The first 6 rows are patterns. Each new row is the sum of 2 different patterns, raised or lowered, with some noise. Before adding, each is slid sideways (what falls off one end comes back at the other) and multiplied by a number that may be negative. Names go in the order of the patterns.
Known rows, each followed by the names of its patterns:
[-11 -15   1   0 -22   2 -17 -13   6  -8 -16  11 -10  24   1 -24  -8 -17
 -12  -4  -5 -19   1  18  16   6   8  -7   9  -5  16 -18  -8   8   4  -1
  19   9  -4 -15 -10  10  10   9  11 -20]
k_31
[ 18   7 -21   8 -12  12  -7  16   2 -22  11  11  13 -11 -13  20  -9  -2
   1 -11  23  13   5  23  -7  22 -21 -19  20  17   6 -16   2  -7   0  15
 -14 -16 -13  14  23  23  17  -4  23 -24]
k_785
[-11  16 -12  -9   7 -19  22 -17  -3  19 -11 -18  12  24  22   3  -2  13
   2   5  22  -6   7  -6 -14  -1  -5   7   4 -19 -18 -18   3   9   3  15
   1  18  -3   7 -24   4 -22  17   9  19]
k_65
[-19 -19 -15  13  -7  -6   1  23  17  -3  -7  12 -14   1 -22   1   9  -5
 -18  -1 -14   8  16 -13   8 -17  12 -16  20  19   6  21  18  11   6 -16
 -11  -3   7  -8 -23  14  -4  16  23  18]
k_308
[  0  18 -19  15 -12   7  20  11   7   5 -11   1  23  -6 -20  18   3  13
  -8 -20 -24  21 -22  -1 -22  -6   7   5 -13  15   4   5 -13  21   3 -23
  -8  11  21   1   8   6  -5 -23  20  -4]
k_416
[ 13  -2  23  11  17 -14 -17   1  -9 -21   5  24  24   5  15 -23  14 -11
  -7 -13 -21   8  17 -11  16  13  14  23   4  20 -14 -10  15   5   8 -18
 -16  -3 -13  10 -10  11   5   9  -3  11]
k_32

New rows, each followed by the names of its patterns:
[ -7  -1  33   7   7   3   8  -9   7  -7 -13 -34  -8   7  11 -18 -16 -17
   6  -2  -7  10 -17 -17 -11 -13  22  -2  -7 -16 -23 -19   8   3  18  -3
 -20  19   8   0   5 -19   8  24   6 -16]
k_31 k_416
[  7 -15  -2  -1  -4  -7 -14 -15   1  -9   6 -15  11   9  -2  -2   5   9
  -8   3  -9 -13  -1  14   5   5 -23  -6 -30  -2 -32  22 -30   3  23 -13
  23 -27  18 -15 -16  23   4 -18 -27  -4]
k_785 k_65
[ 15   0 -13 -21  12 -31 -18   6 -13 -15 -34   5  -4 -18   0   9  -8  13
  -1  -7   5  -8   0 -11 -21  -8 -16 -14  10 -21 -27 -10  22  -9  -6  -8
  20   3  -2 -39   8 -15  28  -7   2  -1]
k_416 k_32
[  4 -20 -30 -25 -19   2  -7   6 -40 -11 -38  -5 -17 -23  -9 -33 -25 -38
  -4 -12 -39  -3 -30 -17 -41 -31  -8 -48 -22 -36 -39   0 -18 -30   7 -36
  16 -41 -58 -14 -22 -29 -42 -28 -43 -23]
k_31 k_785
[  1  30  38  12   9   5  11 -12  -6  24   3   0  10 -18  26   1   3   8
   4 -12  -3   2  -4  19   8  20   9  17  -9 -40   3 -37   0  -4  14  10
  25  -5 -14  21   9  16 -13 -14  -3 -20]
k_65 k_308
[ 21   5 -10  24  17  22  29   1  12   9  14  27 -15  33   7 -13  -8 -26
  -6   4  -1  26  15   1  11  17  33  10  18   0 -19  -4  41  44  39  -5
  11  17   0 -10 -12  21  13  17  23  29]
k_65 k_308
[-14 -30 -16 -22 -18  17  -6 -11  -4  24  22 -22 -35   5 -24 -19 -15  -7
 -20 -16   6  -7  -4 -21  -1  12  -3  -7   5 -19   9 -13 -26  -6  14 -30
 -20 -13 -17   4   1  -5  27  -4  16  21]
k_416 k_32
[ 17 -22  21  -6  18  10  -3  36   6   2  10   6  26   0  -6  19 -11  27
 -23  -8  10  30  10 -18   2  -2 -12   8  -7   0  -4   6  15  14  11  15
  31  -7  20   7   5   6  10  23 -10  23]
k_31 k_785
[  5 -27   8 -29  18  -6  14   8   9  21   7  23   7  -8 -29 -22  -1 -19
 -45  13  10  30  16  24 -38  -8 -25  -1 -21 -28   3  25   0   6   3  17
   2   1  -3 -16  -6   4 -19   0 -34 -13]
k_308 k_32
[ 12  16 -17   8  38  -6  -4 -33 -17 -21  16  26  36 -26  10   8 -11  -8
 -26  13   5 -22   6   1  20  11  -9 -11  26  18   4  -7 -25  20   9  35
 -30  35 -16   0   0 -26 -20   0 -13  14]
k_308 k_416
[ 19 -37 -40 -29   8 -20 -10 -10  -7  10  -7  -8 -14 -39 -30 -35  -5 -20
   3 -39 -13  -5 -13   9 -30   1 -38  -5  -9  -7  -7 -16  11  11 -18   1
 -26 -20  -8 -23 -26 -30 -20  -5 -19  21]
k_785 k_308
[ -6 -19 -31 -36 -29 -11 -28 -31 -49 -16 -41  -2 -59 -13 -60 -17 -25 -18
  -9 -42   3 -59  -6  -3 -53 -24 -15 -28 -32 -62 -20 -21 -37 -16 -46 -55
 -22 -49 -10 -24  -9   1 -46 -40 -11  11]
k_785 k_65
[ 12   9 -13   7 -18  16  20  36  -2  -2  44  -4  12 -11  -9   1 -11  22
  24  -1  14 -10  -1  32   6   8  -9   2 -10  -2   0   7  23  -3  17  44
 -16  18 -24   1  42  41 -16  14   9  22]
k_785 k_416
[37 15 66 26 24 50 54 65 21  9 64 13 25 23  7 48 31 50 64 19 51 13 33 67
 52 53 12 46 18 33 43 26 12 12 46 36 43 35 42 72 17 56 63 15 19  6]
k_785 k_32
[-10 -31 -28 -20  -6   0 -13   2   8  -8 -13  11   4 -18 -12 -36 -29 -29
   9   9 -10 -35 -18  -4  -2 -24 -15  -3  11 -20   6 -27  10 -27  -2   0
  18 -17  17 -25 -27   3 -31  23 -35   0]
k_65 k_308
[-12  26   7 -17  22 -16  21 -26   5 -30 -18 -21 -32 -16 -35 -17  -5  17
  15 -10  13  35 -21 -23 -38 -30 -34  37   1  23 -13  16  24 -12 -39 -12
 -15  -9 -26 -13 -12  -6   7  -6 -18   6]
k_308 k_32
[-42  13  -5 -38   3 -25 -52  14  -6  20 -19 -36 -16 -17 -19  19 -22 -29
 -11  -8 -33 -19 -21  -5 -12  -8 -47   8  -7  10   7 -20  -5  -6 -23 -41
 -14 -28 -14 -14  26 -17  -9 -44 -25 -15]
k_65 k_416
[  8  20  28   7 -14  15  -9  -6  22   6  37  15  10  43  -3  39  -3 -14
  30  36   4  -2 -13  -1  25  25  11  -3  -4  21  43  22   6 -14  22 -21
  24   6 -10   2  12  19  -8  21  11 -29]
k_31 k_785
[ 20  10  -7   5  14  11   7  12   2  22 -23 -19 -15  10   6  -2  18 -11
  13 -12  27   4  10  -6  41   7   2 -28  14 -18  17  -2  -2  32   1  24
  20 -17  -3   2  19  17 -13  -1  -1  18]
k_65 k_32
[ 32 -16 -31 -23   3 -15  -1  -7  25   0  14   0   1 -14   3 -32  -7   9
   7  -4  -7 -23  -2   2  11  14   2   7 -12  36  10  21  27   9  13  21
 -24   1 -24   1  16 -11  25   6  16  23]
k_31 k_308
[  7  10  21 -11   0 -28 -20 -32 -29 -19   6 -24  26  -3  26  -6 -18 -12
 -12 -30  20   6  -9  -7 -44   1 -15 -20  -8  19 -17 -28 -34  -5   6 -25
   5  -6 -15 -16 -30   0  -4 -27   4   4]
k_65 k_32
[ 11   3 -26  -6  12   3  -3 -26 -39 -28 -18 -26 -38 -22 -16 -13  -5   8
 -45 -47 -22 -11  -2 -20 -35   1 -18 -31 -24  -9 -42 -12 -24  -1   0 -10
 -38  -9 -36   6 -17 -32  -3 -32 -11 -15]
k_31 k_308
[ 15  12  14   7 -13  -1  -4 -20   9  -4 -19  11 -19  32  18  -9  10  25
  16 -28  -6 -12 -15 -19  22  16  -2   0   8  15  18 -15   0   2  10  12
  34  18  24  -2  -8   0  19  -4  23  -5]
k_65 k_308
[ -6 -49  -7 -46 -21 -18 -17 -14 -10 -12 -14  -6 -19 -53 -23  -2  -3 -42
 -24 -36 -13 -18 -48   4 -18 -25  11 -31 -24 -14 -20 -15 -31  14 -46 -43
 -34 -25 -26 -44 -15  -1 -11  -9 -48 -22]
k_785 k_308
[ 12 -25 -39  25 -16   3  14  -2   4  -9 -16  27 -22  10 -27  -9  26   6
  -3 -16 -15 -17 -25  10 -16 -23 -35   4   7  24  25 -19  20 -42  21 -13
  -9  24 -14  20   5  23   4 -45  -2   5]
k_785 k_308
[  9  -1  -2   0 -29  -5   7 -19  16 -20  15 -26  37  23   0  16  21  -5
   2  -8   1   5  -2 -15 -27   4  11  25  31  17 -17  -2 -15  28   6 -15
  10  33   7   6 -24  10   6   3  -6  12]
k_31 k_308
[-17  10 -11  27  20   6  12   6 -26  10 -31  -7  -2 -24 -22 -18  -5  14
   5 -14   0  -5  22 -15  27  10  15  14  11   7  10 -25 -20  -1  -9 -17
 -34  22  12  16  34  31 -24 -37 -31   9]
k_308 k_32
[ 31   6 -13 -15 -27  30  -2   5  17  31  24  -4  -3  36  11  26  -8  -2
  14  -9 -12  -9  -2   8  42 -10  34 -22   7 -25  35  10  21  35  19  36
  -3   5  -1 -12  21  14 -23  -3 -14  19]
k_65 k_308
[49 60 29 18  8 -1 18 48 31 48  5 25 47 24 -3 25 29 60 18 21 19 36 21 22
 29 32 31 61 40 21 53 18 53 16 62 -2  6 33 18 16 39 34 42 30 21 35]
k_31 k_308
[18 26 30  5 28 -8 13 21 33 21 24 18 49 37 -5 20  9 26 33 38 51 40 54 60
 30 20 22  6 19 20  7  9 28 34 44 37 39  8 27 27 38 28 13 33 42 38]
k_308 k_32
[  4 -19   2   1  24  -6   0 -21  17 -24   7   6  15  -2   8  24   9 -26
 -26  -3  -6 -10 -21  28 -24  15  17  -3  -4 -29  -9   2 -21 -15  -9  12
  17  -5 -25  11  -1 -16 -26 -14  10   9]
k_308 k_416
[-10   1  -3 -29  -9 -29   5  29  -3  14  -8  22  38   3  27   2   5  -5
  10 -16  14 -29 -10  27 -15   6   0  15  25  15   6   9 -14 -28 -25   4
 -24  33 -29  26  14   8  19  -2 -34   4]
k_31 k_32
[-13 -12  19  -6 -18   8   0 -24   9  12  -4   6 -18  25  -2 -21   0   8
 -21   2   4 -26  19  10  31   4  -1  -8  11  -3  28 -15 -19  19  23 -12
  21   6   9   7  14  -4  31  13  29  -9]
k_31 k_416
[-19   1   1  11   9  24  34  -3  13 -21  31   4  30  25  16   7  17  -7
  -7  21 -17  17  -6 -10  15 -17   4  34  35  38  27   5  -2 -10   7  20
  25   9  14   3  19  24   7   0  -2 -19]
k_65 k_32
[ 24 -18  19 -23  -6  16 -18   7 -17 -10  27   5 -26  18   9  30 -11  12
  26   9  22  36   5  10 -14 -16   0   4   4 -11  -7 -18  -2  21  22 -11
   0  -9  28  -3   6 -17  20  -5  17   6]
k_65 k_308
[-28 -15 -39 -54 -18 -12 -20 -16 -33 -10 -66 -42 -15  -6  -7 -40 -19 -38
 -30   4 -26 -28 -35 -15  -6 -16 -12 -46  -7 -53  10 -21 -27 -25 -44 -33
 -22 -27  -8 -39 -18  -1 -30 -20 -37 -19]
k_785 k_65
[  5  -2  27 -25 -26  23   5  14 -30 -31 -22   1 -15 -14 -10  -7   9  -5
  -5  17  -7  19  -5  22 -15 -36  -8  -5  -7  -1  18  23  -6 -12  -9   1
 -13   5 -29 -13 -10  12  -2  13  10   8]
k_416 k_32
[ 28  17  26   1 -11 -18 -25  -5 -24  24 -26 -28  27  -8  24   8  24 -30
 -16   7  -1 -11 -14  10  31  -9   3  -4   7   2 -20 -29  -4 -16   2 -31
  18   8 -13  -8 -14  18 -16  17 -11   1]
k_785 k_308
[-26 -13 -12  -9   2 -23  -9  -7 -34  -3 -15  -1  16 -11 -38  -7  -8   2
 -25 -17 -33 -10 -17 -19 -30   7 -40   3   8 -29 -31 -44 -24 -22 -20 -25
  10 -16   8  -5 -21  -3 -18  -6  -5 -44]
k_31 k_416
[ 25 -12 -34 -19 -21 -28  13  -6  -6   1  26  21 -18 -34   6 -26 -19 -15
 -10 -22 -21  12  -7  -9 -19  -7   8  -2  -9   2 -24  12 -12 -26  -8  10
 -28 -18  -9 -23   0  -2 -10  26  -4  21]
k_416 k_32
[-14   1 -17  13  -9 -17  16  -2 -15   9 -31  -1   9 -31  15 -30  32   5
  -3   3   1  34  15  21   5 -28   1  10  20 -15 -41  -6 -16  18   0  38
 -29 -20  10   3   9 -16   8   2   8  20]
k_785 k_308
[ 29  19 -19  12 -14   1 -19  -9   9  45  -7  41   5  16   7  20  11   6
   7  16  29  -1   7  -5 -15   9  35 -15  -4  -7  12   5   8  19  -2  10
  25  20  -1   4  13   2 -19  13  47  45]
k_65 k_32
[-13 -40  40 -32  -5  -1 -13  13  -5  -5   1   1  23 -22   9  -9 -12   2
  -5  20   8   6  13 -21 -34  14 -20   7  -1  -1  30 -26  -4  11  21   4
  10 -13 -11  29   4  -9   6 -16  -1 -18]
k_785 k_416
[ -4   5  20 -20 -10  -4  20   1  -5   2   6 -18  -2   8  -6  18 -19 -10
 -19   0  -5  14  -7 -17  -4  15  13   4   0 -13   8  -2  -4 -43  10 -30
  25  20  30 -29   0 -28  -4  -5 -25  19]
k_65 k_308
[-24   8 -25 -11 -33 -24   2  -7 -32 -15 -23 -12 -18 -22  11   0  11  -3
 -27 -49 -21 -30   4 -23   2 -39  -9 -16 -28 -21 -18   0  -7 -14 -19 -26
 -46 -16   6   4 -26 -15  15   4  -1  15]
k_31 k_65
[ 28  -9   5   7 -16 -11  20 -33 -14 -22 -18 -31 -20  18  -3 -46 -49 -32
 -17  -6  -7  23 -28  10 -15 -23 -17 -22 -27  -4 -22  -1 -30   0 -13 -19
 -27 -24  29 -46 -19  -3 -13 -11  23  -8]
k_65 k_416
[ 28  -3  29  -3  -2  23 -22  27 -15  28  45   4  12  45  34  14  -6   7
  14  34   9  46  20  34  32  -5   1  22   7   8 -11 -23  -4   1  37  27
  13  12  26  34  41   1  30 -11  39  14]
k_65 k_32
[ 24   5 -18   7  -4   0  37  10   9  28  21  20  13 -13 -30 -20  -1 -22
  24 -19   5   8  16  23 -11   4  -7 -14  12  -1   5   4   4   4 -20   0
  22  13  29 -14  -3  23 -14  28   0  17]
k_31 k_785
[25 59 41 23 24 54 44 25 40 28 20 20 -2 25 29 30 14  9 -2 15 42 26 39 25
 35 30 40 48 10 49 22 52 40 28  9 37 24 12 15 20 49 24 41 59  0 -4]
k_65 k_308
[ -1   3   3  10 -11 -14  -5  11  21  13   6   2  -5  -1  10  10  16   9
 -10  -3  13   4  15  -5 -17  -9  15  -4   3  -9   3  32   2  18  -6   8
 -10  24   3  -1 -24   8 -15  -2  -1 -11]
k_31 k_65
[ 15  15  27  41   4  21  10  32  -3   8  38 -14   7  15   0  56  19  39
   7  12  34   5  23  13  -1 -13  49  58  23   7  21  37  38  19 -10  43
  29  30  39  16  42  30   4  25  33  31]
k_308 k_416
